Each new row is followed by what is left after taking away its nearest point in the smallest flat space through zero that holds the last named rows.
In the rows, 128 means zero.

Z309 (6 x 13):
[[158 139 122 153 127 165 157 186  88 138 139 123  98]
 [145 114 119 129 113 131  81 124 160 120 116 150 131]
 [111  87 141 171  69 210 151 155 151 129 136 144 154]
 [185 136  67 134 163 179 166 165 137 185 102 150 138]
 [100 128 116  95  99 149 163 125 101 154 157 127 112]
 [ 99 133 134 180 130 107 150 146 204 159  84 136 147]]
New rows:
[ 83 122 127 121 152  84  84 165  89 155  93 107  85]	[ 90  93 123 124 148 136  96 149  97 149  94 115 130]
[174 163 144 136  85  92 122  89 135 102 146  85 173]	[177 168 123 136  74 109 141 112 139 133 145  95 158]
[171 175  94 135 162 101 120 174 106 126  98 117 109]	[122 141 113 124 117 127 126 137 123 116 116 121 141]

Z951 (6 x 13):
[[104 131 114 121 104 117 137 108  78  96 146  70 152]
 [189 109 132 129 111 110 126 138 110 153 149 149 126]
 [174  82 129  92 118 174 107 157 105 165 116  81 162]
 [125 101 175 122  91 153 134 186 119 137 136 116 118]
 [143 115 173 124 143 139  98 116  97 115 126 156 145]
 [150  74  92 142  90 133  93 121 121 126 179 139 150]]
New rows:
[131 158 135 103 168 120 138 143 151 118  88 160 133]	[130 130 119 109 128 119 132 148 131 108 124 141 145]
[146 131  72 103 124 145 139 133 138  99 136 122  91]	[146 131 109 101 131 151 131 134 121  89 131 136  94]
[138 155 154 136 187 104 156 132 104  70 106 125 171]	[144 120 123 145 155 119 150 162 139  92 129 128 164]
[111 134 132 106 151 160 181 119 131 102 128 155 163]	[131 123 122 109 134 153 184 128 130 114 143 156 160]
[190 125 148 124 145  77 157 138 106 139 120 152 145]	[127 112 128 130 138 111 143 141 135 117 121 132 153]
[105 116 154 105  94 143 121 103 154 135 164  91 166]	[126 137 160 108 113 122 132  98 163 148 153 118 150]

Z347 (6 x 13):
[[ 87 162  48 163 129 124  68 139 163 120  92 119 166]
 [121 128 140 131 143 133 167 107 150 139 201  91 168]
 [103 147 102  88  91  97 154  80  92 127 182 112 119]
 [ 69 109 136 120 101 136 169  60  75 116 162 110 158]
 [115 142 146 120 125 118 141  77 113  97 118 157 117]
 [ 95 115 181 121 112 147 129 124 147 177 100 146 123]]
New rows:
[187 133 133 105 139 132 146 161 101 141 183 169 122]	[132 139 120 126 130 144 124 139 110 141 148 176 151]
[108 148 107  97 106  65 132 114 158 153 101 154 129]	[131 109 121 121 129  91 151 132 135 133 110 136 150]
[ 65 113  88 150 142 168 135 133 114 177 173 187 135]	[106 121  93 146 158 156 137 140 113 152 170 203 111]
[160 111  95 142 125 115 128 124 111 144 115 112 139]	[151 120 118 138 127 115 135 106 127 150 113 125 137]
[191 162 142 138  87 162 137  98 110 160 173 133 123]	[173 160 126 159  90 172 114 103 112 151 138 139 137]
[153 133 151 145 122 115 163 130 128 113 105 136  85]	[126 134 126 154 115 120 155 131 135 127 116 114 112]

Z856 (6 x 13):
[[ 76 135 177 113 112 127 134 142 157 131 114 103  76]
 [ 83 124  95  42 127 132 107 156 127 114 121 128  65]
 [ 68 132 107 107  83 137 115  96  90 161 128 109  55]
 [109 109 117  75 158 129 124 123 132 141 166 115  84]
 [129 137 126 103  61 131 162  93 171 173 143 109  43]
 [116  90  98 160 158  94 126  81 137 109 155 104  36]]
New rows:
[139  98  92 174 102  87  85 127 135 139 105 141 153]	[120  98 121 132 114  97  91 139 151 159 125 129 142]
[159 172  92 150 160 114 127 161 176 151 111 159 163]	[113 167 101 147 157 117 117 142 153 170 120 139 125]
[152 120 159 107 123 171 143 149 113 136 114 167 131]	[145 107 149 130 134 158 139 131 108 126 118 159 105]

Z769 (6 x 13):
[[ 99 138 130 106 107 142 171 141 171 148 103 120 101]
 [ 66 185  88  95 127 157 141  84  94 123 145  91  98]
 [ 95 126  96 135 123 167 143  76 105 130 110 161 125]
 [164 115 124 102  85 159 177  62 118 107  28 178 185]
 [155 116  80 130 136 124 109 123 133 107 110 136 119]
 [117  97 123 125 179 157 144 133 112 145 101 127 157]]
New rows:
[157 113 169 159  94 121 111  97 146 112 139 176 157]	[127 128 133 127 135 136 122 116 149 119 135 125 135]
[158 173 157 111 135 163 112 146 110 106 119 112 122]	[147 154 147 132 135 173 113 146 123 117 118 138 108]
[130 165 116 104 135 170  81 114 122 138 143 146 172]	[132 157 122 106 127 163  89 138 155 148 138 148 157]
[137 131 145 172 103 152 147  54 105 149  90 173 108]	[151 139 143 151 141 126 131 109 119 148 108 113  98]
[136 114  79 178 125 146 118 173 110 147 150 157  95]	[145 141 112 141 108 144 144 163  97 140 130 131 127]

Z736 (6 x 13):
[[130  62 192 134 190  28 104  91 210 160 105 120 101]
 [136 140 166 166  92  79 121 148 118 217 130 134  66]
 [148 115  92 192 128  95 123 143 192 126 128 101  98]
 [126  47 168 141 105 126 148 141 138 136 111  87 123]
 [128  61 170 143 114  69  98 156 153 165  97  98 113]
 [171  69 136 140 163  99 123 194 168 165 133 120  84]]
New rows:
[145  93 162 139 168 151 139 167 168 150 157  90 117]	[117 146 150 135 140 146 115 138 142 139 147 100 143]
[126 136 136 167 156  88 124  94 138 130 142 138 150]	[133 122 132 155 140 118 130 130 111 130 144 134 156]
[113  98  83  87 153 139 141 139  89  99 162 171  83]	[ 94  94  94 116 121 106 126 119 102 106 142 150  83]
[151 169 104 129 142 161 133 133 176 157 170 165  83]	[121 128 131 113 109 153 112 125 162 139 135 136 124]
[ 91 127 129 146 145 103 158 117 166 173 131  87 159]	[ 97 141 116 125 147 125 153 142 141 171 137 100 167]

Z270 (6 x 13):
[[132 135 127 117 101  98 119  87 143  99 145  90 137]
 [168 101 110 137 157 202  96 112 104  41 159 186  86]
 [217 128  97 116 152 116 137  78  98  71 134 140 144]
 [169 103 179 129 155 118 192 137 123  79 143 116  94]
 [179 160 145 161 163  94 124  65 106  97 140 105 138]
 [148 145 155 116 160 135 101 137 124 111  99 120 128]]
New rows:
[138 165 127 119 112  96 140 168 108 131 119  89 182]	[127 150 124 140 114 132 130 165 104 107 146 115 154]
[145 102 125 152 142 116 125 183  87  92 148 145 133]	[125 116 122 147 123  98 107 172 100 106 144 122 148]
[101 153 133 114 200  84 130 163 106 113 103 158 158]	[ 81 136 116 115 163  87 132 142 120  92 139 154 147]
[123 161 143 146 161  86 191 176 178  70  88 147 109]	[106 171  97 154 138  97 149 147 177  80 100 161 125]
[160 142 151 106 107 122 152  81 152 123 125  96 108]	[144 141 136 118 116 151 138 102 143 150 118 129 106]
[133 123 116 118 109 135 117 104  71 124 108 127 160]	[115 115 143 126 109 139 131 120  79 123 115 120 141]

Z235 (6 x 13):
[[168 112 143 109 110 197 119 164  71 124 132 150 123]
 [133  89  88 130 165 134  90 163 104 120  87 126 147]
 [ 95  89 112 146 115 138 148 135 112 181 206 125 120]
 [140  91 129  88 109 167  82 137 107 189 194 147 167]
 [130 132 145 104  85 156 101 126 102 150  78  83 186]
 [140 124  48 140 144 138  74 101  58 154 119 198 119]]
New rows:
[171 119 137 169 162  96 152  95  83 116 126  87 104]	[180 113 149 143 157 102 128  95  94 132 144  90 128]
[126 107  92  94 125  85 168  95 103 127  94 162 127]	[132  94 120  79 119 100 174 117 115 128 112 147 136]
[162 103 115 165  91 174  82 159  90 144  98 152 168]	[144 123 133 177 103 129 117 140 149 129 125 147 145]
[ 89  93  93  98  90 141 171 155 153 121  90 114  87]	[106 106  93  76  90 139 142 134 160 130 103 143  96]
[155 114 138 157  89 145  81  92 132  96 129 129 103]	[140  96 134 163  98 136  86 104 143 101 136 112 108]

Z548 (6 x 13):
[[153 106 127  92 152 116 143 163 164 159 172 141 119]
 [141 141 139 122 170 154 129 156  86 113 133  91  98]
 [128  92 111  96 157 146 156  88 119  84 165 101  90]
 [140  96 142  86 146 141 125 109  83 164 120 110 135]
 [151 125 163 103 151 158 141 139  38 164 125 125 147]
 [ 37 137 140 145 112 125 100 116  79 108 143 113 147]]
New rows:
[160 111 139 140 129 111  81 105 107 103 144 186 125]	[155 112 139 136 141 110  67 118 111 105 143 169 114]
[142 150 167 132 150 127  84 165 159 124 168 127 116]	[145 133 164 129 130 136  96 111 137 117 147 134 131]
[114 156 198  84 128 151 114 121 118  87 127 112 131]	[130 152 190  84 117 139 118 121 153  98 124 129 136]
[121 131 150 117 115 114 135 127 128  78  69 115 150]	[123 120 154  98 128 109 144 147 135  93 102 123 149]
[121 102 124 110 135 126 133 111 124 118 155 101 137]	[136 126 128 132 126 125 129 129 130 124 134 112 145]
[138 140 140 140 118 129 114 140 185 124  88 153  66]	[113 124 157 120 121 139 125 127 131 132 115 158  85]

Z90 (6 x 13):
[[129 121  84 110 145 112 107 165 126 125 169 143 184]
 [137 165  99 113 166 142 134 151  88 106 150 159 144]
 [120 111 101  87 155 142 108 114  73  89 158 138 164]
 [153 142 108 112 100 177 128 142  66 123 150 113 145]
 [165  84 121 108 149 182  67 166  86 106 141 165 152]
 [114 128  95  89 162 138  91 129  73 151 214 173 144]]
New rows:
[103 105 158  95 106 176 172 116 168 136 119 166 156]	[104 119 148  93 111 176 177 124 161 137 128 171 161]
[ 84 103  87 163  90 114 139  95 129 149 110  80  91]	[105 111  75 160 131 132 121 133 115 130 113 122 101]
[153 175  81  97 170 114 122  89 135 175  87  85  98]	[166 144  80  93 167 126  95 104 135 170  87  88 114]
[ 98  82  92 132 146 143  84 151 164  91 138 166  97]	[ 97 120  86 137 111 149 123 139 147  99 138 131  90]
[150 155 150 104 139 112 145 133 146  95  91  85 104]	[147 139 140  92 139 115 116 140 136 125 134 101 111]

Z10 (6 x 13):
[[169 132 112 120 129  88 155 107 122 131  99 123 133]
 [162 105 147  89 101 143 117 159 106 181 119 150 197]
 [137 139 130  95 103 145 108  63  88  83 122 135 142]
 [141 154 156  96 150 123 158 173 137  83 135 101 149]
 [ 66 169  99 116 191 109 142  85  93 159 129  56 147]
 [182 144 131 147 135 142 125 108 108  75 123  81 152]]
New rows:
[140  84 102  91  87 148 134 132 117 108  82 138 163]	[108  94  93 121 117 145 139 141 133 109  95 113 137]
[116 119 153 120 103 106 140 154 149 139 165 120 125]	[127 122 141 129 101 108 132 120 132 133 158 108 129]
[139  96 130  85 126 123 155 113 122  91 171  96 161]	[128  79 116 116 122 120 147 115 137 121 171 111 136]
[187 117 148 105 121 107 173 134 157 173 150 166 129]	[149 134 144 123 138 139 148 103 140 146 171 134 122]
[187 143 120 114 106 112 117 125 101 148 120 164 123]	[144 158 124 126 133 125 115 139 109 138 142 139 111]

Z625 (6 x 13):
[[106 131 130 150 164 160 115 103  91 131 111 136 113]
 [133 152 132 116  98 140 148 126 145 138  83 146 170]
 [122 134 107 117 127 118 145 129 153 115  96  75 121]
 [119 125 130 126  56 154 158 135 109 137 121 103 104]
 [ 85 127 122 104 118  95  95 155 105 124 155  74 128]
 [148 156 110 136 166 117 117 127 126 129  66 125 130]]
New rows:
[143  92 159 124 134 136 124 154 141 102 127 123 165]	[143  96 155 133 133 144 122 154 120 105 113 115 145]
[143 158 170 127 134 104 137 128 127 128 164 162 103]	[120 167 161 120 133 113 145 120 130 123 135 131 108]
[ 73 109 129 101  58 125 118 120 196  80 131 165 118]	[ 93 123 118 124  99 117  89 124 158  86 103 171  89]
[101 125 130 165 158 108 117 159 167  71 198 129 130]	[110 154 127 172 122 133 130 160 139  90 133 135 130]
[112 107  73  83 127  85  79 133 137 134 181 146 124]	[118 118  70 100 116 129 112 108 134 139 128 153 114]

Z207 (6 x 13):
[[156 106 133 189 157 120 121 145  77 127  97  42 137]
 [101  98 138 105 146  93  95 158  99 136 152  86 101]
 [152 115 106  81 158 124  81 101 102 166  96 116 135]
 [ 60 150  96 174 119  99 102 147 185 121 122 126 121]
 [159 155 101 122 126 124 109 162 134 176 154 141 148]
 [138 144  83 123 152  83 123 117 135 171 149 148 120]]
New rows:
[132 151 117 141 130 114 148 136 167 148 187 110 149]	[127 129 132 118 135 133 134 108 153 131 150  97 148]
[131  75 132 136 171 131 132 126 128 134 128 122 137]	[126  89 129 136 156 140 131 136 148 135 135 140 144]
[128 128 139 111 124 119 198  58 146 123  85 145 142]	[119 130 140 112 118 111 154 129 140 148 114 110 148]

Z371 (6 x 13):
[[101 134 137 108 108  88 186 118 150 132 127 140  77]
 [128 134 139 141  62 110 159 157 210 155 201 123  93]
 [118  95 167  79 158 159 168 119 138 131 144 115  77]
 [113 191 135  97 135 151 100  98 202 116 138 126 129]
 [138 165 131 102  98  83 136 154 146 159 128 144  97]
 [149  86  95  79  89 116 117 168 137 119 115  94 168]]
New rows:
[118  97 111  82 154 136  95 137 117 175 116  80  80]	[100 116  95 136 136 122  97 117 130 162 123  92  96]
[ 90 133 127 114 116  83 156 137 135 107 176  95 176]	[103 148 146 114 149  98 139 138 106 123 171 107 164]
[ 96 163 103  94  94 164 148 107  95 167  97 101 164]	[100 156 117 118  92 172 156 113  97 180 124 104 149]

Z406 (6 x 13):
[[194 117 116 153  79  92 137  76 156 102  94 149 173]
 [ 96 172  67 101  96  59 125 101 121  46  97  63 188]
 [191 190  82 143 150 150 138 132 135 134  78  81 159]
 [145 191 107 109 167  79 124  80 141  68 123 119 142]
 [107 168  76 107  80  66  96 128  81  81 129 102  83]
 [ 98 212 125  98  88  81 166  84 129 122  79 115 130]]
New rows:
[123  97 122  90 112 121 168 162  82 141 155 168  83]	[146 115 108  94 135 121 178 146 104 122 135 147 132]
[105 116 142 136 107 172 150 163 108 143 132 152 150]	[127 143 126 132 122 144 138 140 109 111 135 155 143]
[164  82 116 126 121 126 151 120 124 119 112 144  91]	[134 101 116 111 140 129 160 124 125 115 109 123 105]
[113 176 122 110 138 168 168 107 116  84 131 127 170]	[130 143 123 125 112 172 150 121 101  96 146 149 138]

Z855 (6 x 13):
[[205 179 123 147 123 150  99 146 119 128 154 116  30]
 [151 126 119 197 141 109 102 103 138 132 205  93 106]
 [175 169  83 120 145 144  87 101  35 151 194 124 103]
 [185 122 151 188 123 115 109 106  76 146 177  30  81]
 [174 152  78 144 145 147 104 194 104 100 131  82 137]
 [166 143 143 123 141 104 112 112 105 150 203  91 123]]
New rows:
[110 120 118 133 121 171 107 124  88 148 155  95 140]	[107 125 136 123 116 168 117 138 135 142 144 116 128]
[109 117 105 160 127 113 120 132 156 131 150  58 163]	[113 141 112 118 115 133 123 121 142 143 126 107 125]
[136 137 136 121 121 141 129 140 136 115 121 128 134]	[130 132 135 130 122 138 127 124 128 120 131 128 135]
[125 156  90 119 114 109 115 124 146 154 163 123 142]	[120 144 105 124  99 117 127 125 140 152 123 113 129]
[121 123 118 171 138 108  61  97 115 112 125 172 108]	[133 123 148 131 136  96  77 129 118 112 110 143 131]

Z340 (6 x 13):
[[113 167 154  88 114 137 130 135 145 155 110 101 123]
 [151  92  98 151  96  91 118  96 134 135  88 124  94]
 [140 117 129 149 103 155 128 102 108 141  96 143 131]
 [154 174 136 104  64 175 189 159 152 143 183 123 175]
 [107  77 125 207 157 133 120 156 151 155  85 101 101]
 [160 135  71 114  90 137 161 126 124 130  74 107 122]]
New rows:
[145 130  97  85 139  98 114 169 125 174 129 143  80]	[147 123 113 110 134 130 117 163 110 178 139 165  99]
[ 98 150 138 141 148  85  85 136  96 124 120 159 111]	[117 157 122 147 113 107 120 153 110 135 123 148 125]
[165  81  99 150 102 141 151 128 149 105 170  92  94]	[137 109 134 117 129 161 126 114 124 110 147  97  96]
[127 168 126  88 117  97 144 156 105 174  99 126  87]	[132 140 129 131 128 108 143 156  94 161 132 154 103]
[ 82 121 127 170 129 129 175 124  84 153  85  90 118]	[ 91 132 134 142 120 102 171 113  87 134 137 107 126]
[110 109  97 169  91 132  96 159 170  88 136  98 173]	[102 129 115 136  94 135  77 132 148  88 118 108 171]

Z600 (6 x 13):
[[103 155 177 111 146 113  90 144 151 124 163 149  87]
 [ 73 122 109 145 133 159 137 143 181 163 128 152  70]
 [126 144 138 161 125 123 152 123 172 170  83 118 132]
 [104 151 140 103  94 125 157 130 128 131 145 120 130]
 [143 160 165 134 131 115 161 105 127 129 140 152 133]
 [ 60 115 100 122 147 114  95 136 143  75 162  66 115]]
New rows:
[104 154 105 125 109 106 138 173 117 132 116  75 115]	[135 151 114 141 136 113 140 158 105 129 124 120 106]
[109 124 139 101  79 122 114  67  98 154 148 181  94]	[109 114 126 128  98 105  98  62 115 145 119 137 114]
[132 146 157  80 137 140 124 180 140 156 141 133 146]	[131 130 128 112 162 143 143 155 139 136 139 124 154]
[114 110 159 103 156 101 142 152 143 148 111 131 122]	[119  98 140 104 156 108 154 143 125 134 118 131 131]
[ 90 116 109  92  90 131  91  93 130 137 109 138 130]	[106 125 123 112 112 121 101  73 131 130 110 148 135]
[141 109 115 136 181 129  96 113 117 144  81  95 118]	[122 133 131 107 151 133 132 110 107 144 114 112 110]

Z466 (6 x 13):
[[142 122  82  48 114 128 109 115 136 140 109  97  46]
 [151 102 191 100 145 182 135 121  89 113 134 126 104]
 [207 113  82 100  91 139 168 100 126  80 167 155  82]
 [150 119 181 137 131 165 117 163 152 133  96  78  91]
 [ 91 136 118 132 141 159 140 124 169 138 115  86 114]
 [112 188 112 153  94 182 110 180 118 109 223 118 110]]
New rows:
[134 169 139 123 167 118 112 111 142 148  89  98 141]	[155 173 130 123 153 128 122 109 127 127 124 117 138]
[154 116 106 115 102 124 135 125 196 181 143 103  96]	[139 112 142 120 119 127 131 120 151 179 160 133 133]
[ 56 146  88 137 128 111 121 125 177  97  56 135 139]	[102 138 127 124 116 138 116 139 130  73  90 155 121]

Z101 (6 x 13):
[[ 92 117 116  88 149 123 127 143 143 146 164 134 112]
 [ 96 144 134  70 130  89  86 148 121 148 116 111 135]
 [136  64 168 166  55 176 123 118 143 159 108 139 111]
 [119 118 135  82 173  74 135 151  99 133  76  83 112]
 [130  76 136 187 102 131 136 124 140 108  98 163 182]
 [144 155 156  75 136 109  97 117 114 156 115 140 117]]
New rows:
[ 91 118  95 132 160  86 137 160 124 169 150 126 100]	[127 135 114 161 129 101 124 137 117 164 131 140 114]
[ 94  81 136  94 176 130  80  82 114 122 168 141  98]	[111  98 132 136 151 134  79  79 102  97 142 115 115]
[164  83 110 166 133  97  86  92  85 113  96 172  97]	[131 101  86 150 129 102  77 109  95 115 133 148  84]

Z291 (6 x 13):
[[130 106 116 138 175 178 208 146 142 126 141 142 141]
 [175 111 128 167 192 129 132 175 193  85 157 169 122]
 [161 160 140 155 131 113 128 123 140  92 141  55 147]
 [127 133 167 100 143  77 115 134 126 118 199 113 134]
 [169 142 126 138  63 142 124 110 137 127 137 143 136]
 [159 148 173 159 133 132 142 164 120 122 121 141  94]]
New rows:
[116  84 130 152 129 198 167 161 143  96 140 118 151]	[103  95 146 136 105 156 111 154 126 103 136 115 136]
[129 139 138 156 158 123 126 136 131 126 151 144 123]	[120 140 125 148 135 130 124 117 122 136 139 135 131]
[184 147 136 133 126 109 135 168  99 136 139 141 120]	[157 132 101 119 135 113 130 148 102 141 126 129 138]
[137  62 148 125 119  72 138 125 136 198 127 144 135]	[154  75 142 150 123  83 146 124 144 182 109 113 141]

Z44 (6 x 13):
[[155 137 161 144 170  84 159 187 105 139 167  77 200]
 [160 156 137 113 142 115 119 160  86  69 186  41 149]
 [172 114 124  97 148 150 195 183 127  81 165  77 190]
 [154 141 118  86 145 169 168 152 160 147 174 105 111]
 [120 128 191 152 144 135 151 164 100 103 123 100 150]
 [154 122 120 137  78 162 121 165  71 100 167  36 140]]
New rows:
[ 83 137 139 173 167  82 141 114 170 168  93  88 123]	[ 98 125 108 149 141 116 147 112 166 127 101  68 120]
[161 127 135 146 152 121 131 111 106 152 132 108 162]	[152 127 133 134 145 144 129  95 116 136 121 122 135]
[162 170 140 145 118 174 102 126 161 134 128 167 158]	[165 172 141 149 116 165  95 129 149 123 132 155 166]
[159 148 163 122  99  97 117 132 112  83 107 163 122]	[170 146 150 117  93 112 131 145 124 124 125 156 119]
[ 86  80 152 166 108 136 159 101 157 100 116 113 172]	[ 96 111 137 146 120 124 136  92 167 123 153  98 142]

Z603 (6 x 13):
[[102 123 125 136 114 135 192 113 151 128  99  70  98]
 [ 62 121 109  93 154 149  94 110 137  97 118 104 109]
 [ 84 131 100 157 133 128 122  95 158  53 111 149 109]
 [136 127  70 161 148 174 157 188 126 176  43 131 139]
 [114 128  77 135 150 177 157 182 161 105 111 115  97]
 [116 138  70 105  86 179 117 167  81 106 166 121 132]]
New rows:
[139 151 122 122 112 144 127 125 119 146 137 148 127]	[128 148 128 121 124 140 130 116 135 140 129 141 117]
[107 140  99 107  72 136 114 107 133 113 136  67  88]	[147 140 114 130 106 119  97 126 147 137 119 114 106]
[198 134 140 135 138 139 117 171 108 109 117  84 144]	[167 132 140 137 138 130 106 135 112  86 104  82 140]
[198 144 122 124 142  88 102 112 133 122 140 132 126]	[167 142  97 117 136 111 114 112 128 120 118 104 117]
[116 151 124 126 164 131 132 103 156 121  91 123 156]	[135 156 124 117 139 136 138 118 138 121 129 121 159]

Z831 (6 x 13):
[[164  97  38 186 211 111  73  98 159 156 175 127  98]
 [130 170  68 184 162 120  62 136 142 156 191  94 128]
 [127 153  87 151 147 106  96  62 139 131 228 169  95]
 [157 158  67 150 216 112 126 161 151 117 141 169  88]
 [121 143  39 170 116  62  52  86 189  94 113 132 112]
 [159 121  81 121 180  67  90 112 183  83 176 120  97]]
New rows:
[128 112 175 166 109 172  95 153 108 131 132 105 160]	[137 116 155 156 128 145 102 138 129  99 132 146 132]
[139 173 101 128 176 176  81 124 170  84 137 133 162]	[134 141 131 114 151 192 103 103 153  93 122 139 170]
[157 133 128 164 151 163 121  84 123 176 103 143 153]	[158 154 147 129 143 134 123 101 141 133 114 130 152]

Z566 (6 x 13):
[[170 222 159 104  98 126 101 141 185  86 128 150 202]
 [145 110 156 122 150 188 115 111 117 112 137 110 108]
 [ 94 144 100 147 136 145 120 137  65 149 109 137 133]
 [187 171 130 126 107 115 153  90  91 155 228 139 139]
 [110 138 130 109  97 141 160 141 125  84 119  99 142]
 [103 134  63  99  96 104 130 123 172 160  83 140 139]]
New rows:
[150  92 162  94 162 144 146 160 107  84 163 160 145]	[134  99 118  84 150 134 141 154 116 116 140 174 150]
[110 107 129  91 155 101 140 133  87 167 139 149 144]	[119 113 146  76 150 120 135 135 113 141 130 140 152]
[150 106 103 156 115 120 120 167 171 143 148 146 130]	[141 114 104 153 112 152 125 167 142 129 147 133 132]
[104 116 114 124  95  87 170 161  85  83 124 128 139]	[141 114 120 115 123 123 122 131 115 112 125 147 128]
